There are 5 ways to turn a row about zero (a turn may also mirror it). The second row of each pair is the first, turned, with some noise. The first 45 pairs use one turn. New pairs use 2 turns, one after the other, and a turn may come again.
Known pairs, each followed by its turns in order:
[ 18  23  13 -13   0  37 -13   4]
[  7   8  -8   1 -43  -3   9 -24]  (1)

[  9  19  -8 -18 -32 -22  22  -9]
[-27 -31   2 -13  -4  12 -17  24]  (2)

[ 27   6   4  -3  -6 -40  27  -7]
[-10  -5   2 -38   4  36  18 -11]  (3)

[-18   8  -2  15 -17  18  41 -27]
[-31  -4  32  13  -3 -13  26 -27]  (3)

[-17 -43  20  13  -7  -3  -3 -23]
[ 18  -8  -8 -24  33  10  24 -22]  (2)

[ 18 -16   4 -43  10   7  20  17]
[ 24 -34  29  15  -6 -17  -3  14]  (2)

[ 13 -13   6  -4 -28  39  -9  13]
[-15  -2  13   9 -46  18  -6   0]  (1)

[-6 35  2  9  9 -7 -7 11]
[-24 -19 -21   0  -1  -1  -8  11]  (3)

[ 33 -25  47 -34  -3 -25   9  -1]
[  2  31  26 -24 -20 -26  30  46]  (1)

[  3  -7  -2  18  26  10  -2 -22]
[ -9  10   2 -24  20   5  18  14]  (0)

[-13  36 -11   9 -39  -4  -1  11]
[ 20  12  13   7  -1  -7 -40 -31]  (0)

[ 20  20  19  15  35  12 -12   2]
[  2  29  -2  28  11 -26 -20 -11]  (2)

[ -9  -9   3  -4 -13 -19 -33   7]
[-22   1  12   9  10  15  29 -11]  (2)

[-10  -2   8  -7  15 -10  32  -2]
[ 12 -15  -2 -14 -15  22   6  11]  (0)

[ 24   9 -24  27  -4   5  21  24]
[-20   2  13  11  18  34 -29  -4]  (0)

[  7 -16   6   6 -31  -4  15  -2]
[  3  20   9   4  21   7  21 -11]  (4)

[ 49  15  39 -16  22  28  23  11]
[ 59 -16  -5 -18  29 -40 -12   7]  (4)

[-34 -33  -1  -1 -17  28  -6  16]
[-14 -16  24  11   2  18  40  24]  (4)

[  7 -22 -11  -3  59  24  11 -16]
[ 22   8 -56  -7  -8  -3 -22  27]  (1)

[-10  11  -6  10   9  -9  31  -3]
[-16 -18   5  -8   6  -5  27  -4]  (3)

[  2  16   8 -14  -7  20   0   8]
[ 17 -18  16 -11   7   4  -7   0]  (4)

[-10 -14  24  17  -5 -12  31  -6]
[-14  25   4   6  28 -18   9  15]  (4)

[ 29   9 -18  22  14  16  12   6]
[-13   2 -20  -2 -13 -21 -32 -13]  (1)

[-17  -9  -2 -19 -15   4  -9  15]
[  7   1 -21  14 -15 -10  -4 -14]  (0)

[13 20 20  5  5  6 21 13]
[-21  13 -13   0 -10 -22  15 -11]  (1)

[-17  21 -28  37 -25  20 -26  -3]
[-42  14  18  27  -9 -17 -20  32]  (3)

[ 23 -35  -2  36 -31 -25  27 -22]
[ -6  55 -11  26  21 -14  32 -26]  (4)

[ 38   4 -10  33  32 -17 -23  -6]
[ 16   6 -43  35 -22 -18 -20 -16]  (4)

[ 24 -10 -23 -31   3  19   0  17]
[-11  16 -10  43  -6   9   9  15]  (0)

[  4 -34  14  -5  21 -21   3  -2]
[ 40 -14   6 -15  -6  11  11   1]  (3)

[-15   3  18   7 -16  12  13  32]
[-33 -10   1  25  -9   2  19  -2]  (1)

[-13  22  -9  42 -35 -15  -3  39]
[-24  14 -49  17 -16  29  20  28]  (2)

[ -8  26 -22  13 -27  -6  10   6]
[-20   5 -21 -10 -24  18  -6  25]  (2)

[ 26  -2 -11 -46 -11 -13 -33  33]
[ 21  29 -32 -20  32  14 -36  10]  (3)

[-13   7  18  17   5 -26  13  14]
[ -4 -34   3 -23  -8  -1  -1   0]  (3)

[-25 -37  23  51  44 -38  -5 -10]
[ -9 -50 -30 -32  45  -8   8  46]  (1)

[  1  -6  23  -3  -7  -4 -15 -14]
[-6  1  7  0 29  8  0 -7]  (2)

[ 15  -9  12 -14  12  10   8  -3]
[  2 -10  -1  12   3   8  21  14]  (0)

[ 32  11 -31  16 -14  16   1 -10]
[ 14  -6   3  16  -6  -7   6 -48]  (4)

[-13   9   5 -13 -35   8  19  11]
[ 27  -5  -3  16 -11   9  -9 -28]  (0)

[ 10  -6 -47  18 -14 -12  -6 -25]
[-16  16  -4  15 -25   4  12 -45]  (4)

[-21 -19  15 -27  14 -12  -8  21]
[15 -6  1 22  1  0 29 32]  (1)

[  7  -2  -4 -13  -3 -13   4   5]
[ -5  -4   7   8 -18   2  -2   2]  (0)

[  5   3  -7 -25 -10  -8 -21   4]
[  4  12  -9   1  19  14 -20   4]  (3)

[ -7  -4  -1  29   6 -25 -25  19]
[-16  10 -25  19  -3   2  27 -19]  (2)

New pairs. What belongs after each?
[-15  32  36  20  -1  11  24 -10]
[  4  33 -19  14  32  32  -5  -7]  (1) (1)

[-10 -24  -3   9  -9 -15   7   2]
[  6 -13  10  21  22  -1  -2   2]  (3) (2)

[ 56  10 -17  -6  10  27  11  10]
[  1  18  30  -1 -14 -44 -21 -27]  (1) (0)

[ 16 -10 -11   7  27  14   9  -5]
[-31 -19  -1   2   6  -4  -3  -6]  (2) (2)

[  2 -25   6 -34 -26 -13 -27  15]
[ 38 -12  -3 -18 -34 -23  -1 -12]  (3) (1)

[  8   0 -13  33  16  32  -4 -45]
[ 23  -4  15  25 -22  -8 -51  -8]  (0) (2)

[ 28 -48 -28  -9 -16  22 -16  34]
[ 33 -19 -18 -41  -9 -38 -11  27]  (4) (2)

[ -1 -20   7   5  13  -6  24 -26]
[ -1  -1 -28   5  28 -15  -1  10]  (1) (3)

[  6  -7   6  24   1   4 -35   1]
[ -3  23 -26  -3   9 -10  13  21]  (4) (2)

[ 30 -11 -33   8 -25 -12   8 -13]
[-10  18  25  -9 -12 -33 -10 -30]  (4) (4)

[ 4 11 -9 49 -5 39 22 19]
[-38   0  -2  17 -45 -13  -1  32]  (2) (2)

[ 11  10  18   8  13 -14 -10  -4]
[ -5  15 -11  18   4   6   7 -19]  (3) (0)

[ -8  27 -37 -20  35   9 -10 -19]
[-14  39 -16   7 -12  34  22  24]  (1) (3)

[ 16  13 -17  45 -22   8  25  17]
[ -8 -34   7  -6  38  -3 -25 -25]  (3) (3)

[ -8   7  14 -23  -8   0  22  -6]
[ 26  15  -7   6 -15  -7 -15   4]  (2) (3)

[-23  28  -5  -6  13  20 -31  -7]
[-15  -1 -32 -21  13  21   0  25]  (0) (3)

[  8 -23   6 -20 -29 -17   3  16]
[-11   6  39  15  12 -11 -17  -7]  (3) (2)

[ 24 -23  -2  28 -13   9  11  17]
[-20 -11 -36 -13  15  -4   4 -16]  (2) (4)

[ 11 -18   0   4 -29   8   9 -19]
[  0  -5 -12  -1  12  -3 -38   5]  (4) (2)

[ -3   0   0  10  -4   1  14 -11]
[ 0 -4 -6 16 10 -5  0  4]  (1) (3)

[-45 -16  20  -5  29   3  14 -20]
[  9  35 -19  26  11 -25  31   2]  (3) (4)

[-13 -23  12  12   3 -24  36 -19]
[  4 -11  28 -26  -9 -32  19 -14]  (2) (2)

[  7 -55 -14  -3 -36  42 -13  25]
[ 20 -11  35  47  20  46  19  20]  (1) (4)

[ 16 -20 -17  -9  15  20 -12 -31]
[-10  16   4  42  10 -21  -2  -1]  (1) (0)

[ 11   2   1  -1 -22  29  -7 -50]
[-19 -16 -23 -10 -15  18  39 -28]  (0) (3)

[-9 28 -1 -9  6  3 24  6]
[ -6  16  10  13  11 -20  12  19]  (0) (2)

[ 21  -4  -4   8  -4 -10   1   7]
[ -3  -3  -2   4 -10 -14  -4 -18]  (4) (4)

[ 22 -16 -26 -16 -27  20  -6 -34]
[  3   2  -8 -49  18  13  -8  35]  (2) (4)

[  2  11  17  27  12  -2 -20  18]
[-13  -8   3  -1  -8  12  37  15]  (3) (2)

[ 14  -9  32 -38  17  21 -53   2]
[-20   7  40  16 -54 -27 -20   5]  (4) (1)

[-27 -12  22   5   7 -22 -50   1]
[-30 -45   6  -2 -19  17  10 -22]  (0) (2)

[ 24  -5  -2  -1 -37 -63 -25   4]
[-46  31 -28  50   3 -10  15   5]  (4) (3)

[-13  12  14  13  11  -6  17   4]
[-29  -4  -6  -9  -5 -13   4  -1]  (1) (4)

[ 31 -26 -16  29 -23  10  11  11]
[-15  -5  -1   9 -42  28 -27  11]  (2) (0)

[-20  -4  -8  15  -8   8  -1   2]
[  0   0   9  -7 -12  -4 -10  19]  (2) (2)

[ -2   2  13 -27  -1  23 -14  -1]
[-25  17  16  -3 -13   4  -8 -15]  (1) (1)

[ 23  40 -29  -1   1 -17   3  -5]
[  5   7 -19 -11 -19 -31 -21 -30]  (2) (0)

[-12 -18  -7   6  -4   3  -9 -12]
[  3   1   7 -23   1 -15   1  -6]  (2) (4)

[-10  12   3  18   6  18  25  -5]
[-13  -2  10  26  20  -9   9  14]  (1) (3)

[ 19 -19  41  16   4   1   4   2]
[-4 12 22 37 14  8 17 13]  (1) (1)

[ -9  28   7   8 -33  -9   5  34]
[  0   6 -29 -13  29 -11  21  30]  (4) (0)

[ 36  20 -13 -10  15  -7 -28  -9]
[-26  24   9   5   4  16 -30  24]  (2) (4)

[  2  18  25  10  22 -10   3   1]
[-16  28  -8  -9  -1 -11   7 -19]  (2) (2)

[ 10  29  20 -19 -14   1   3  22]
[  1 -19  -3  37  10  12  -2  16]  (2) (4)

[ 15  17 -34 -18  33  18 -42   8]
[-38 -34  12 -10 -15  21 -31 -27]  (2) (3)

[-11   5  16  47 -29  -1 -17  12]
[ 15  19  -7  -4 -52  -5 -20   7]  (2) (2)

[ 29  -8 -28  15  20 -29  -4 -29]
[-34  20 -17  35 -30   0   6 -10]  (3) (1)

[ 10   9  -2 -42   9  22 -42 -16]
[-12 -15  24  -4  29 -10  17  48]  (4) (2)

[-16   0   8  16   3   1  12 -41]
[ -1  -6  30   2 -28 -14   3 -25]  (3) (3)

[ 33   2   2 -15   1  -9  -5  12]
[ 15  -6 -11 -10 -17  -7   8 -25]  (4) (4)

[ 25 -25  14 -17   4  -5  25 -19]
[-42  17 -10   5  -9  12   2  17]  (0) (1)

[ 21 -14  13  -8   4 -16  -4  -2]
[  5  11   3  10  -2 -18 -14 -17]  (4) (1)

[ -8  22  -7  21 -13 -12 -13   3]
[  2   1   7  -3  -6 -35   5  12]  (0) (0)

[ -1  -2  23   9 -10  -7  17 -19]
[ 19  -7  14   4 -16  16 -16  -2]  (1) (2)

[-38   7  11 -13   5  -4   5  12]
[ -2  29   3  15 -26  -9   0  -9]  (2) (3)

[ -6  -5  24   2   1   2 -10  39]
[23  5 22  3  7  3  2 36]  (0) (3)

[ -1 -15   4  22   2  26 -19 -39]
[ 22  14  13  17 -33  26 -12   6]  (1) (1)

[ 19 -20  -2  34  31  -1   6  32]
[  2   3 -19 -34  32  27  14 -23]  (3) (4)

[-16 -41  17  -6  30 -40  -2 -18]
[-22 -24 -22  33 -11  22 -17  39]  (1) (0)

[ -8 -58  16  24 -10   0   9  -1]
[  1  -2 -32 -29  -2 -44  22 -19]  (2) (4)

[ -5 -30  17   0 -17  -1  41  -3]
[-14 -27 -17   9  15 -40 -14   0]  (1) (3)

[ 23  34   4 -17  -2  20 -27  13]
[-15  20  33 -38  10   7  -4  -6]  (1) (1)

[  3 -37  31  31  17  22  10  17]
[ -2 -18  -4 -47 -15 -18  24  26]  (4) (3)

[-28 -19  19   1  -3  31  -7  -6]
[ 34 -12  -3 -13   6 -30 -10  -9]  (2) (4)

[ -3 -47  -9   2  -1  26  16 -16]
[ 12 -28  17  -8 -19  40 -10  -9]  (4) (0)

